The same things were measured in two ways. Each way mixes the same 13 hidden numbers, adds some noise and spreads widely along 6 directions of its own, which tell nothing about the thing.
Some things both ways: the first way, then the second way.
[ 15 -32 -19 -14   7 -43  -3  -1  14 -28 -18 -22 -19  10  19  14 -25  -9
   6  23  27]
[ -5 -13  -1 -29  -6 -23  17  19   4  -1  -3  -1  15 -11  21  -5  11 -10
  12 -21 -18   6 -22   9  18  -2 -19 -25]

[ 32 -48  22 -13  29  21  32  26  44  -9  11   8   7  -3  30 -13 -33  25
   2  37  15]
[ -8   4  -3 -11 -18   0  18  -3  16   2   4 -26  -9  25  -8  -4   8   0
  -6  -8   3  -2  16  -2   0  13  -5  -3]

[-10  14  -5  -3   7  -1 -21   5 -20   2  13  12 -11   6  20  -9 -23 -23
 -13   2 -13]
[  8  -7  -8   7  -2   4 -11  22  -3  10   4   0   2 -30  25  -7 -32  14
 -14   7  15  -3 -17 -15 -19  14 -26 -12]

[-17 -25  12 -17  -1  19  41   9   5 -23   3  40   2  16  21  16 -11 -19
   2  40  11]
[-19  16   3 -13  -9  16  -9 -15 -22 -41  -5  14   7   8  -9  19  31 -10
  33  -6 -29   2  21 -21   6  -2  27  12]

[-23 -21  29  23 -15 -13   3 -23   9 -10  26  56   2  36  49  11  -6 -26
 -42 -15  13]
[  2  -9 -24  -6  -2  29  28   8  -2  22 -10  14   9 -11  14  13 -13   0
  23 -32   2   6 -31  45  -3 -47   0 -10]

[-13  -5   4   2 -29  10 -21 -37  -5  26   9   1  -6  50 -10 -26  -5 -20
 -20 -10  -9]
[ -3  13  39   9  26 -22 -11 -18 -17 -27 -13  25  13   9 -17 -10  -4   9
  -8  23 -22  -4  34 -14   8  15  21  19]

[  6 -16   4   6  14  -6   6   9  15  -7  -4 -14   0  -3   7 -18  -3 -27
  -1  12   7]
[-10 -15  14  -7  21 -20  -2   0  -4   0   8  -3   4  -4   6  -7 -18   1
 -22   9  -9   6  11 -10  10  26 -13  -5]

[-23  12   9  16 -14  14 -12   8 -17  -9  -6   1  24   5   0 -10 -14 -23
   4  -6 -18]
[-11   0   6  -6 -45  16  -9   2  14  39  -4  -1 -38   5 -28 -14  10 -13
   4   3   0 -17  -4  38 -19 -12  -5  -3]

[-14 -12 -16  -8  -9 -13 -10  23 -11 -16  22   7  -2  15  13  11 -37 -24
  -4   0  17]
[-17  14  31  -1   4  10 -30  -8 -11  36 -19  -1  18 -16  -7   8  -2  -8
   1   3   9  -7 -18  14  16 -20   3 -20]

[-10 -34 -43  16   3 -35   3 -38  -3 -14 -18 -39  10   7  -8 -21 -17   7
   8  14  18]
[-17  16   6 -16 -11 -31  11  28   4   4  -9  -6   8 -13  17 -18 -16  10
   7 -26 -13   8  -6   5  19   9 -23 -35]

[-17 -28  27   2  -8  48  28 -22  -6 -19  27  31  -1  37  13   0  -1   8
 -18  14  19]
[-11  -4  10  16  20  24  -8 -27   1  66   4  -6  13  -2 -21   7   4  -9
 -14   7  13  -9 -40  46   7 -26 -13 -32]

[ 17   4  26  -8  -8  15 -23   7   2  11  12  22   5   6  18  -3  -1 -29
   3 -20 -29]
[-27 -17  -5 -10  13   7 -27   9 -11  41   6  10   4  -7  -2   8 -17 -12
  -8   4  -9  10 -29  13  -6 -14 -22 -22]

[-19 -10  -4   7   3 -39   3  36   1 -51 -18   9  -3   3  43  54  -8 -14
  -3  -6  32]
[ -6  17  -6  26  18 -11  -7 -38   4 -59  -2  -4  26  18   1  12  30  -1
 -13  19  31   8  44 -48  23  17   0  25]

[-48 -28  33  15 -29  43  21 -30   4  -6  29  37  -4  44   4 -30 -14  17
 -46  21   3]
[ 17  -5  10 -10 -24  17  14   7  24  20 -15 -18 -29   7 -18 -14  24  -5
  20  -5 -17 -21 -12  38  -2 -11  25  -4]

[ -3 -15  -6 -10 -16  17   9  -4   1  -4  20  39  -1  23  12   1  -9  -9
  -7   9   7]
[ 19 -17 -15  -5 -21  30   5   0  19   3   7 -29 -10   6   8   5  10   3
 -16   2  29 -20 -12 -12 -20  20   0   1]

[ -4 -29 -17   7  10 -11  20  -9   7 -32  -9   0  29 -15   7  10 -13 -10
  -2  32  22]
[-10  10  13  25  -7  13 -25 -24  11  30 -20 -12  15  41  -7   5 -12   3
 -40  27  42 -16   7   0  -3 -13  -9  -9]

[ -1 -18  17 -14 -21   3 -11 -26   1  24  -4 -25 -11  66  -5 -25  -8 -26
  29  12 -19]
[  2 -32 -11  10  17   3 -12   1  -3  25  19  -5 -24 -23   9   8 -12 -17
 -10   5 -19  19   4  21  -7  -5 -43 -25]

[ -6  42 -35  26 -16  -2 -47   2 -33  23 -20 -40  15   6 -47  41  15 -62
  12 -13 -15]
[-22  34 -23 -15  14 -14 -23  36 -19  49  -8   7   4 -24  -5   7  10 -29
  39  11 -30  43   1   2   3 -28  -6 -13]

[-12   3 -22  10 -10 -16   6 -11  -1  -8 -23  24  -2  14   1   3  10 -27
 -17   2   9]
[ 29 -25   5 -44  -7 -12  16  17   3  12  22 -22 -11 -18   8 -10  15 -17
   2 -13 -14  -5  -9   3 -11  32 -13 -10]

[ 18  -7  29   6   1 -12 -36   0   4  10  18   2  -4  22  41  -4 -17 -29
   6 -25 -17]
[-36  -8  15  20  -8  12 -20 -13   3  13 -11  -1 -14  27 -32  -2   2  -4
 -11  56 -24  -4  11 -15 -13 -23  17  29]

[-11  -6  10   0   5   6  -5  16 -10 -11  13  21   1   5   4   4 -10 -37
  -6  18  -7]
[ 25   4 -45   1  -9  18  15  12 -11  -6  10  18 -19 -15  19   8 -13   4
  17  25   8 -13  10 -20 -37  -3  10  29]

[-28   1 -25   8 -26 -13 -25 -35 -25   8   2  -5  11  30  -8  -4  -5 -27
  -4 -14  -6]
[ 27  -4 -17  22  -4  21 -31   8   1  29   5   0 -21 -19  14  -3 -14  -5
  -7  38  15 -13  -5   0 -23   6 -15 -14]

[-12  -8   8  25  15 -24 -25  20   3   1  -5  16  24 -14  18   5  -8  -9
 -20 -17 -21]
[-22  14  15 -25   8 -41  45  -1 -11 -35 -14  13  34   9  20   3 -24  22
 -12 -40   4   3  29 -14  22   9  -5   3]

[ 26  -3  32 -41  17  34 -32  50  15  42  28  -8 -10   6   4 -17 -32 -23
   9  24 -42]
[  6 -17 -29   0  12  21   4  15 -13  25   4  18  -1 -32  24  16 -33   0
   3 -12   9  11 -16  20 -17 -24 -19  -6]

[-11  18  10   6   7   3 -13  48 -20 -23  17  -1  -8  -1  17   7 -27 -47
  -6  -6   6]
[-27  10  37   3  -1  13 -15 -17  -7  38 -10  11   0 -12 -38  -5   0  -5
   2   6   2  -6 -14  30   0 -29  10  13]

[  1  17   6   6   3  14 -33  -5 -20   4   8  32  11   1  27  23   0 -24
 -11 -13 -19]
[  3  -9 -52  17 -13  21  21   8   3   9  -1  22  24 -10  35   9 -26  19
 -20  -7  47  -7 -30   3 -24  -5 -28 -11]

[  6   3 -29 -13  -7   0 -59   9  24  67  -8 -26  28   4  -9  -7   4  -2
  11 -13 -34]
[  4  22  -1   0  -4  19 -20  -5 -17  26 -14  14  14  -5  -5   9  -3 -20
  20   7  19  18  12  19   0 -40   6  15]

[ 12  -4   8 -10  16   4 -14  45 -12 -33  -1 -31  -1 -18   5  18 -23 -22
  24   5   2]
[-36  -6   5 -24  -1 -37  25  -1   5  -7  19  -4  12  -5  12 -14 -12   9
 -19 -34   2  -7 -10   2  27  39 -38 -36]

[  2  -4   7   6  -4  -1   5  16  -8 -26   0  -9 -21  33   3  13 -21 -40
  -1  15  29]
[-17  28  -9 -10  19 -30  26   3 -19 -25  -2  34  21 -20  -1  -2   3   4
  26 -25 -16  24  18   0  15  -3   0  11]

[  6  -2  24 -31  41  21   5  31   9 -11  14 -15 -20 -37  18  -3 -35  -9
 -18  61 -18]
[  5   1 -28  32  14   7 -14  18   5 -33 -16  13  13   2  28   1 -41  32
 -11   5  18  11  -3 -28 -13  -5 -12   7]

Other things, the second way, with their names:
(197): [-11 -10  24   6  -1 -16 -27  -4  21  -8  -6 -44  -3  21  -4  -9  16  -3
 -36  49   3 -10  22 -50  13  38   6   3]
(267): [-22   5  19  19 -10 -18 -13 -16   1 -23  -6   0  -5  10 -10  -8   7   5
 -29  46  -1 -12  41 -45  -4  25   2  25]
(423): [ 20  19  22 -17  -3 -11 -11  -4  -6 -30   9   2 -15 -13 -17 -23  20 -10
  29  14 -13  -7  28 -11  12  32  27  26]
(304): [ 25  -1 -23  -9 -10  31   2  20  14  21  15 -17 -33 -14 -16 -14  -4  -3
  36 -15  -1   8 -29  31 -23 -19  -2  13]
(337): [-16   5   6   6  -3   7 -25   6 -11  46 -16  11  -8 -12 -19   5  23 -26
  14  53 -36   3   0   0 -11 -29  17   5]
(367): [-19   0  -7   1   2 -10  47  -6  -3 -50   3  -5  28  -1  25   5 -14  31
 -18 -23   7  -2  16 -37  11  32  -4   1]
(118): [  0  39 -11  -5   1  -6   6  -4 -25 -44  -1  24  12   3   7   3  -5   2
  43   2 -13   5  25 -25   7 -16  14  24]
(135): [ -5  31 -22   6  25 -18  -9  10 -11 -24 -18  32  19   1   4   0  -1   2
  21  -1  -4  25  23  -9  13  -4  11  10]
(270): [-10 -35  33  17   0   1  40 -31  19 -44 -22   9  13  29   0  -7 -27  34
 -46 -14  19 -25  17  12  12   3  14  24]
(469): [-15  10  -1 -22   4 -15  26   7  -7  24 -10  10   7 -10   2   7  -3 -11
  26 -33 -18  14  -9  39  13 -46 -14 -15]
(3): [ 12  17 -41  11  -3  -6  18  23   4 -42  -1   0  -7 -16  24  -3   6   9
  30  10 -10  11  20 -36  -3   9   6  13]
(216): [  0  -1  16  12   5   3 -24 -13   3  15 -10 -13  14  19  -5   0   0   2
 -35  47  22 -20   3 -30  -7  13   8   8]
(305): [ -4   7 -38  13   4  -9 -20  12  -4   9  -3  15  15 -19  34   8 -21  -4
 -20  26  45  12  10 -28  -5   3 -28   1]
(268): [  4  -1  33  -5  12  -5   4 -19  -4 -32  -2  -4  21  18  -5  -7 -15   9
  -5 -17   6   5  15   1  15   0   0  14]
(390): [  2 -23  -1  46 -10  22  -1 -22  38 -12 -30  -7  -7  24 -11   4  20  11
 -39  11  32  -9  15  11  -8  -8   0  15]
(184): [ -7  -8   9   9  15   7  22 -28   9 -12  -3  -7  23   4  10   8  -6  13
 -19 -27  28 -12  -9  17  27   0  -9 -18]
(475): [-17  18  -5   2  26 -15 -32   7 -13   7  -6 -10  16  18  13  13 -28  -6
 -10  10   2  32  30 -24  13  -7 -20 -13]
(66): [-12 -31   3  43 -12  16 -25 -25  28 -25 -11 -23   1  30  13  -1   7   8
 -54  59  27 -25  17 -40  13  34   3  -3]
(439): [  4 -22   1  -1  13  -6   1   6   6  -5   4  -8   3  -5  26  -2 -29  10
 -26 -17  11   0   1   5  11  27 -25 -29]
(211): [ -6 -13   7 -18  -6 -15 -22  17  -1   7   3   7  -1 -22   3 -12   5 -14
   2  14  -8   5 -12  -8  -1   9 -14   2]
(400): [-43   8  44 -32   7 -30   6   6  -4  35 -17 -10  -2  21 -27  -7 -10 -10
   7 -29 -48  18  11  38  25 -22  -3 -24]
(386): [-17  20 -32  10 -29  -1   5  24 -11 -41  -1  34  -9 -10  12 -16 -21  22
  28  18 -24  -5   2 -33 -20   8   5  18]
(435): [ 14  15 -25 -33 -35  -2  37  14  12   2  28  -6 -32  -1 -18 -25  10  -3
  37 -31  -1  -6  -8  26 -19   9  -9  13]
(371): [ 17 -47   9 -24  16 -18 -19  21  11   2  17 -38 -11 -10  26  -4  -8 -17
 -24  -5 -14  19   6 -10  11  42 -33 -31]
(93): [-23  10   6 -30 -21 -25   6  15  -4 -22  -3   2   1  13   6  -8 -13   4
  13 -24 -19   5  12 -11   6   3 -12  -4]
(212): [  3  46 -24  21   7  -9   6  -9 -16 -20   1  12  11   3   4   8   5   7
  19  22   2   2  27 -36  -9  -9  -5  13]
(178): [-17  -8   1   9   5  16 -20  -1  14  50 -25 -23   3  28  -8  18   2  -9
 -21  19   8  -1 -13  11  -3 -37   0 -14]
(365): [-11  16   4  -6 -26  28  13   8   2  17 -34  26   8  16 -24   5 -11  14
  29 -43   3  -1 -31  47 -29 -77  11  22]
(295): [ 12  -2  -3 -25 -22  10   5  -8 -16 -38  17  -3  -8  21  15   4  -2 -10
  19  12 -12 -12  33 -26   0  18  14  15]
(320): [-29  -9 -17 -28  -7 -15  48   0   5  -8  24 -11   8  10  15  -2 -22  19
 -21 -43  14  -8  -8  -2   7  37 -27 -23]
(322): [ 26 -22   5  10  -6  18   0  -5  22  18  -5 -13  -9   1  -4  -9   5  -7
  -6  -2  15  -3 -12  38  -1 -15  -8  -3]
(401): [ 11 -20 -26  11  10  29  17  -7  12   8 -11   2 -19  -3   9  25   3  -5
   8 -21   4  -5  -2  39  -1 -34   4 -10]
(281): [  0   4  23 -36 -43  13  -4   0  -5  29  13  -8 -47   8 -33 -13  16 -22
  29  -6 -41 -20   6  31 -20  -1   6  -5]
(381): [ -1  25 -15  -7  15 -23  18  -9 -11 -14  12  12  29  -4  14   0 -17   4
  -6 -22  38  14  22  -7  14  15 -26   1]
(265): [-11   3 -12 -25   1 -22  24  19   4  12 -16  23  15 -11   4  -4   2  -2
  12 -27   4  11 -13  25   3 -16  -1   3]
(98): [-12  12   3  16   8   6   6 -11   6 -41 -10   4   6  17  -6   0 -11  28
  -1 -24   2  -6   5  -6   7   7   7   1]
(16): [-28  42  25 -17   9 -39  -6  10 -26   9  -7  15  28  -2  -8 -20 -15   0
  17  18 -29  12  11 -17  19   1   3  -3]
(201): [ -6  -4   1   7  14  -7   4  -6   4   6   5  -1  27   2  24  -2 -41  27
 -35 -19  34 -18 -32   1   6  13 -39 -36]

Some of these things the first way, each followed by its name:
[-19  11   9   9  44  27 -12  23 -18  14   6   0  11 -28   7  19   5  -8
  -5  18 -30] : (367)
[ -1  -2   4  -1 -15  11 -37  23  -4  -8   3  10   4  16  10 -11 -15 -18
  15   1 -12] : (305)
[ 10  -1   5  14   8  -2 -48  -4   8  24  13   9   9   4  37  -6 -15  17
 -25 -37 -16] : (16)
[ -5  25 -29  11  14 -16 -51  38  -3  19 -28 -34  35 -39 -11  35  16 -18
   7 -28 -23] : (381)
[-12 -15  22  17   2 -36 -31  -5  17  15  12  -1   7   8  35 -16  -9 -27
 -26 -28 -14] : (270)
[  6 -10 -14 -20   4   2   0  15   6 -25 -20 -17 -19  -3   0 -26 -14 -13
  19  37   5] : (211)
[  8 -33 -32  -2  23 -28  16  17  13 -36 -12 -35  -6 -18   1   0 -19  -9
  15  35  33] : (197)
[ 20 -15 -11   1  -4  -6  -5  12  15 -16 -15 -13  -4   2 -15 -11 -11 -21
   2  15  15] : (265)
[ -2   8 -45  -7  12 -58 -35   0  15  27 -24 -50  11 -23   2  22  10 -37
  -3  -7  -4] : (268)
[ 16   3  -6 -26  -9   2 -34  17   3  42  -1 -26  21  10 -11  -3 -25 -18
  21  -9 -39] : (281)
[  2   4  16  -7 -19  29 -37   4  -5  13  30  42  -2  25  19  -1 -16  -5
 -21 -18 -17] : (216)
[ 15 -19  19 -48   4  39 -40   4   1  29  32  -3   1   0   5 -19 -26  44
   2  -3 -49] : (201)
[-11 -14  -8  20  18 -24   5  -1  19  -2 -19  -6  36 -28   6   8   9 -17
  -6  12  -9] : (475)
[ -8 -27  39  20  22  18  23   5  26   2  -4  -3  24 -14   1 -28  -9   4
 -20  26 -19] : (400)
[-42   7 -18  27  29 -20  30   2  -1 -28 -21  -8  11 -50   5   8  25 -18
 -28  11   8] : (304)
[  1 -41 -29  -8 -13 -48   2  -5   2 -26  13 -28  -7  33   8  26 -22 -33
  11  -2  49] : (184)
[-58  20 -32  40 -22 -40 -25   0 -11  -4 -19   6  21  -8   9  10  23 -22
 -32 -56   4] : (423)
[ -8 -14   5  44  38 -23  34  18  -4 -55 -12  26  36 -52  31  27  16 -28
  -7 -13  16] : (320)
[-27  -7  -1   9  17 -11  -2   0 -27 -27  -9  10  11   2  19  39 -12  10
 -11   7  -2] : (212)
